All groups share one centre, and each spreads out both ways along 11 directions, with some noise.
(in the rows, 128 means zero)
Some rows, each with its group after it:
[ 75 109 137 169 177 104 120 155  77 175  97  66  66  93  86 146 137 152
 153 162 165 107]
(2)
[ 87 125 115 151 140 114  68 128 145 121 126  93  95  95 125 111 178 163
 148 149 186 111]
(3)
[138 149 143 145 136  82 109  88 144 132 156  94 101 133 149  79 142 137
 123  89 117 157]
(1)
[108 111 141 143 154 139 112 129 105 127 122 157 101 149 138 132 149 132
 135 147  97  95]
(2)
[ 79 124 112 148  80 172 165 162 138 141 154 156 137 106 126 174  95 155
 131  83 149  72]
(2)
[ 80  77 124 173 152 187  87 124  92 112 138 105 149  82  94 154 168  96
 103 138 161  86]
(3)
[ 93 131  91  53 119 102 168 134 173 137 201  37 143  88 133 121 174 110
  99 130 221 136]
(0)
[125 109 156 114 113 151 127 102 153 138 207 144 122  75 180 157  81 151
  98  92 195  88]
(0)
[159  90 131 123 140 119 187 124 112 179  79 128 145 166  72 131  58 166
 145 123  83 179]
(0)
[120 138 143 137  83 116 153 121 179 152 171 122 124 148 169 122 124 143
 114 127 116 126]
(3)
[ 85 131 118 103 113 134 102 155 146 104 154 159 114  98 167 123 167 130
 140 118 129  81]
(2)
[151 138 182 132 119  64 132 137 103 145  68  80 172 117 109  94 139  53
  96 164  35 224]
(1)
[ 73 145 126 139 106 121 119 148 163 123 162 128 115  90 158 135 157 124
 113 110 145  87]
(0)
[113 162  95 150 180 104  73 138 119 116  75 122  99  44  71 101 117 129
 148  74 158 156]
(1)
[116 111 142 135 100 147 158 120 115 129 141 106 123 141  96 132 113 139
 112 108 160 148]
(1)
[102 145 127  77  84 138 198 154 143 132 183 121 145 163 149 152 153  82
  78 139 132 109]
(1)
[ 99 160 164 150  92 147 118 162 100 111 109 172 100  97 133 152 104 123
 121  89 132 111]
(1)
[163 100 140 103 151 102  76  99 141 116 132 120 127 128 175  95 135 148
 161 157 125 129]
(2)
[126 120  60 139 137 156  98 124 144 112 121 100 165 114  85 147 168 125
 120 174 191 119]
(1)
[137 138 122 122  97 176 131 134 118  82 113 209 173 168 111 148 150  88
  95 141  71 129]
(2)
[ 74 125 136 137 125  88 133 148 151 172 144  90  91  93 106 126 127 179
 130 115 166 145]
(3)
[126 111 110 192  91 153 129 130 162 152 165 135 196 116 166 164 150  83
  89 169  98  79]
(0)
[133 121 114 110 150  96 159 139 155 159 161 135 138 122 153 129 129 104
 119 132  91 121]
(2)
[ 94 171 123 174 168  64 131 136 152 172 145  99  71  70 133 104 111 123
 132  66 123 128]
(2)
[ 95 124 166 155 137  81  85 135 159 152 129 127  90  82 141 103 121 174
 141 103 111 136]
(2)
[182 131 148 171  27 153  78  95 164  88 133 134 177 151 202 123 102 154
 142 151 140 133]
(3)
[133  97 108  29 136 150 158 168  98 118 125  95 157 130 137 148 142 109
 160 171 164 111]
(3)
[142 149 139 154 125 109 130 105 149 146 127 135 126 116 105 124  92 145
 113  93 126 173]
(1)
[103 154 112 120  89 134 207 151 140 149 143 131 111 138 119 140  96 144
 134  61 118 115]
(3)
[157 135 116 140 187 104 109  93 126 124 167  92 125  64 155 109  96  88
 132  65 150 114]
(0)
[144 164  97  97 140 134 127 109 145  97 167 151 122 140 157 121 154 104
 120 104 147 100]
(2)
[102 132 124  89 138  96 147 150 207 179 237 122 150  23 180 169 108 101
  64 117 180  95]
(0)
[ 76 152 155 128  98 103 134 130 104 109 140  69  90  87 135  81 150 120
 127  61 148 140]
(1)
[150 151 136 118  83 161 127 144 122 101 100 154 158 110 116 154  75 137
 111 127 175 154]
(1)
[156  80  94 137 136 135 154  93 174 173 203  77 184 116 169 145 103 128
 122 144 165  97]
(0)
[138 166 137 121  31 119 218 114 171 124 191  97 182 190 170 113 147  62
  59 108  69 159]
(3)
[124 185 106 149  89 123 137 119 133  97 136 109 116 175 139  98 182 103
 131 126 103 131]
(3)
[128 132 105 134  79 130 155 126 147 107 160  74 185 127 149 113 164  80
 114 124 116 128]
(2)
[124 120 155 125 120  99  97 120 123 102 125 113 122  75 149  70 124 125
 154  56  88 152]
(2)
[107 110 118 158 111 108 128 131 181 169 156 115 126 115 146 133 128 175
 139 139 137 117]
(0)
[123 125 111  91 133 138 137 135 102 106 129  91 157 120 111 122 156  77
 106 135 147 147]
(3)
[124  97 180 111  83 165  61 123 104  91 128 110 146  93 141 150 128 137
 106 174 221 134]
(0)
[102  78 111 145 142 117 135 113 155 174 168  96 124 132 131 128 148 160
 126 161 125 115]
(1)
[108 193 115 182 135  72  78 144 164 126 106 135 111  72 126 100 156 107
 126 111 103 140]
(3)
[147 111 149 109 146 135 116 101 107 109 130 122 123 176 137 116 153 132
 122 160 130 132]
(0)
[102  58 186 106 116 146 139 142  76 142  93 130 128 133  96 131 110 163
 129 135 100 150]
(2)
[132 145  87 197  75 168 118 125 143  98 118 133 176 103 118 135 111 114
 142  92 130 111]
(1)
[130 102 141 175 125 100  68 130 182 158 116 144 160 116 179 137 161 131
 127 237  78 108]
(3)
[111  89 158 105 116 135 141 144 105 150 125 113 132 121 120 149 110 148
 113 151 142 141]
(0)
[107 151 113 118 104 143 129 152 146 110 123 170 120 112 130 136 119 144
 137  91 128  97]
(0)
[118 116 129 122 122 110 142 138 122 145 128  88 149 126 114 123 150 112
 116 149 124 148]
(1)
[ 77 116 101  95 124 140 176 175 120 133 156 109 141 118 127 153 164  85
 119 135 126  82]
(2)
[148 156 133 101 114 108 120 117 152 108 155 129 125  94 167 107 110 117
 130  92 138 137]
(3)
[133 109 119 104 135 122 151 136 136 162 110 126 131 139 121 147 107 156
 146 160 136 130]
(3)
[141  79  98 104 172 114 122 118 126 141 118  90 133  85 101 106  94 162
 169 103 161 147]
(1)
[ 47 114 147 136 147  76 173 176 171 213 166 133 111  98 135 143 161 114
  85 144  56 102]
(0)

New rows, each followed by its group:
[ 95  99 175  78 136 150  95 144  93 112 154 110 128  34 153 163 113  98
  93 123 214  99]
(0)
[ 98  59 125 117 146 139 137 135 132 171 143  87 139 100  89 155 127 162
 101 157 179 134]
(3)
[ 82  69 168 137 114  99  88 148 134 150 127  74 109  60 162  99 140 170
 171 123 111 124]
(2)
[136 114 111 197  96 157  99 123 171 158 129 150 153 103 157 165  88 171
 149 163 148  87]
(2)
[124 145 150 155  41 131 134 146 108  99  86  80 133 134 128 113 132 137
 153 138 131 162]
(3)
[126 135 114 135 126 131 102 117 139 109 139 109 153 129 130 123 171  89
 107 150 136 122]
(3)
[138 123 145 168 129 177 165  83  74 106 195 119 138 146 156 136 120  56
  88  50 104  94]
(0)
[108 105 117 173 114 149 129 132 141 152 132 129 145 113  97 159 117 140
 110 128 134 122]
(3)
[160 125 130 207 106 122 119  79 162 132 140 130 146 128 152  94  85 148
 145  69  78 142]
(1)
[ 82 168 102 136  86  62 176 175 185 175 125  89 118 154 117 124 177 140
 131 168 102 153]
(3)
[115 131 140 132 129 110  92 135 153 130 136 129 129 125 170 118 169 121
 136 168 111 106]
(3)
[109 148  82  82 159 130 163 147  97 111 113 116  72 179 101 112 163 137
 180 110 160 106]
(3)
[138 105 148 103 155 152 126  95 112 109 184 142 137  95 150 128 103  89
  94  61 128 117]
(3)
[ 85 128 117 128 110 133 168 153 106 131 143  90 176  98  94 143 165  51
  73 125  95 139]
(3)
[161 102  97 183 149 145 146 136  97 167  87  79 167 109  97 174  78 116
 159 169 157 125]
(2)
[146 100 135 131 108 172 103  90 135 110 162 131 141 123 150 138  91 162
 128  96 180 117]
(3)
[ 86 109 125 111 150  64 149 155 162 202 138  82 132 121 100 124 176 123
  94 184 121 152]
(3)
[137 132 106 116 147 147 102 129  92  90 103 115 146 111 114 120 168  80
 137 150 136 118]
(3)
[109 140 144 116 124 135 196 129 122 139 165 154 111 128 114 136  99 115
  98  47 106 127]
(0)
[105 136 123 153 101 117 123 147 162 147 129 115 127 119 136 130 147 147
 138 154 129 122]
(3)
[103 137  94 140 161 147  90 120 136  94 180 142 131  88 147 132 174  88
 105 110 151  72]
(3)
[ 89 133 129 140 117 141 142 143 156 146 168 185 103 138 137 158 123 161
 114 112 135  79]
(2)
[100 109 154 104 116  68 142 132 178 172 169  79 134  98 155 110 139 134
  84 150 127 163]
(3)
[ 94 132 140 144  97 117 176 159 115 149 109  99 139 122  90 127 128  96
 111 118  92 153]
(3)
[ 96  93 121 127 149 164 157 137  98 134 145 125 135 103  93 147 125 112
 114  84 130 109]
(3)
[ 74  89 157 119  77 165 141 158 105 128 116 130 139 123 101 149 137 154
 116 130 122 126]
(2)
[ 93  97 131 161 110 160 155 125 127 156 154 115 119 135 112 148 121 149
 113 107 138 104]
(3)
[ 87 116 123 132 118 146 130 164  93  98 103 107 144  90 129 124 163  75
 149 116  89 103]
(2)
[120  92 162 128 180 110 116 129 103 156 119 130 125 110 120 125 128 111
 113 136  74 138]
(3)
[113 173 120 140  84 121 119 124 174 130 145 133 123 106 102 126 121 150
  81  96 174 170]
(2)
[ 85 133 118 115 132 112 142 162 123 142 119 110 108 120 122 125 160 133
 146 129 127 106]
(3)
[117 157 101 129 104 118 163 142 138 132 110 106 121 167 112 113 155 140
 147 141 126 139]
(3)
[127 102 129 115 127 108  96 157 156 141 124 120 156  87 158 143 134 132
 142 186 135 110]
(3)
[125 191  89  82 166  72 109 163 138 103  82 128  90  94 131  96 149 117
 184 119 137 127]
(3)
[ 93  66 157 132 147 127 144 141 110 163 145 124 122 123 132 144 137 133
 120 150  91  98]
(3)
[107 148 142 120  71 138 138 127 136 109 151 109 127 123 148 133 136 133
 108 113 169 127]
(1)
[134 155 123 102  65 150 176  96 128  93 167 102 115 166 143 115 106 156
 137  55 180 139]
(3)
[165 145  75  29 115 147 201 127 145 108 169 130 130 220 174 133 149 129
 166 158 155  91]
(3)
[ 90 114 109 124  90 126 148 160 163 157 131 102 128 102 121 152 105 186
 152 138 182 117]
(3)
[129  87 153 166 111 123  77 101 146 150 131  90 136  93 104 132 111 184
 116 142 190 167]
(3)
[164  70 176 158 155 132  72 102 117 144 113 145 154 102 144 133  99 137
 119 168 103 143]
(3)
[100 140 106 154 125  88 118 118 192 149 177 101 121 102 174  94 166 128
 130 117 111 113]
(1)
[115 139 123 123 148 135 190 180  81 142  84 176 137 147 114 144 118  79
 148 112  19 102]
(3)
[110 132 129 130  66 116 190 130 182 171 181 104 154 156 145 132 140 134
  81 140 116 137]
(3)
[102  82 138 111 128 164 134 116 131 130 191 114 158  68 128 156 109 111
  77  84 170 105]
(3)
[180 123 154  72 144 106  82 110 162  95 174 168 144 131 252 103 137 101
 149 158  92  86]
(3)
[ 93  93 152 116  60 168 212 165  89 133 127 111 141 153 138 148 113 128
 138 105  97  97]
(3)
[168 123  79 115 150 119 145 116 155 146 135 115 184 123 100 129 116  97
 108 136 121 164]
(1)
[119 180  87 138 108  76 127 115 212 119 199  93 145 101 174  89 182  85
  97 114 115 130]
(2)
[108 128 136 172  84 146  93 114 156 105 176 117 150  81 160 130 143 108
 102 108 146 104]
(3)
[126 131  47  75 165 159 138 156 116 107 122 129 129 120 101 155 151 136
 167 147 196  88]
(3)
[129 118 121 140  93 159 110 136 112  89 105 127 181 111 129 135 151  96
 138 147 119 123]
(2)
[124 133  84 139  55 148 114 118 195 121 177  93 183  89 135 151 138 146
 102 139 216 127]
(3)
[123 120 122  65 192  77 136 143 155 174 132 122  90  95 115 116 104 170
 149 126 164 145]
(3)
[ 85 120 113 157  67 162 103 160 162 118 126 166 120 120 148 154 138 197
 162 146 160  76]
(0)
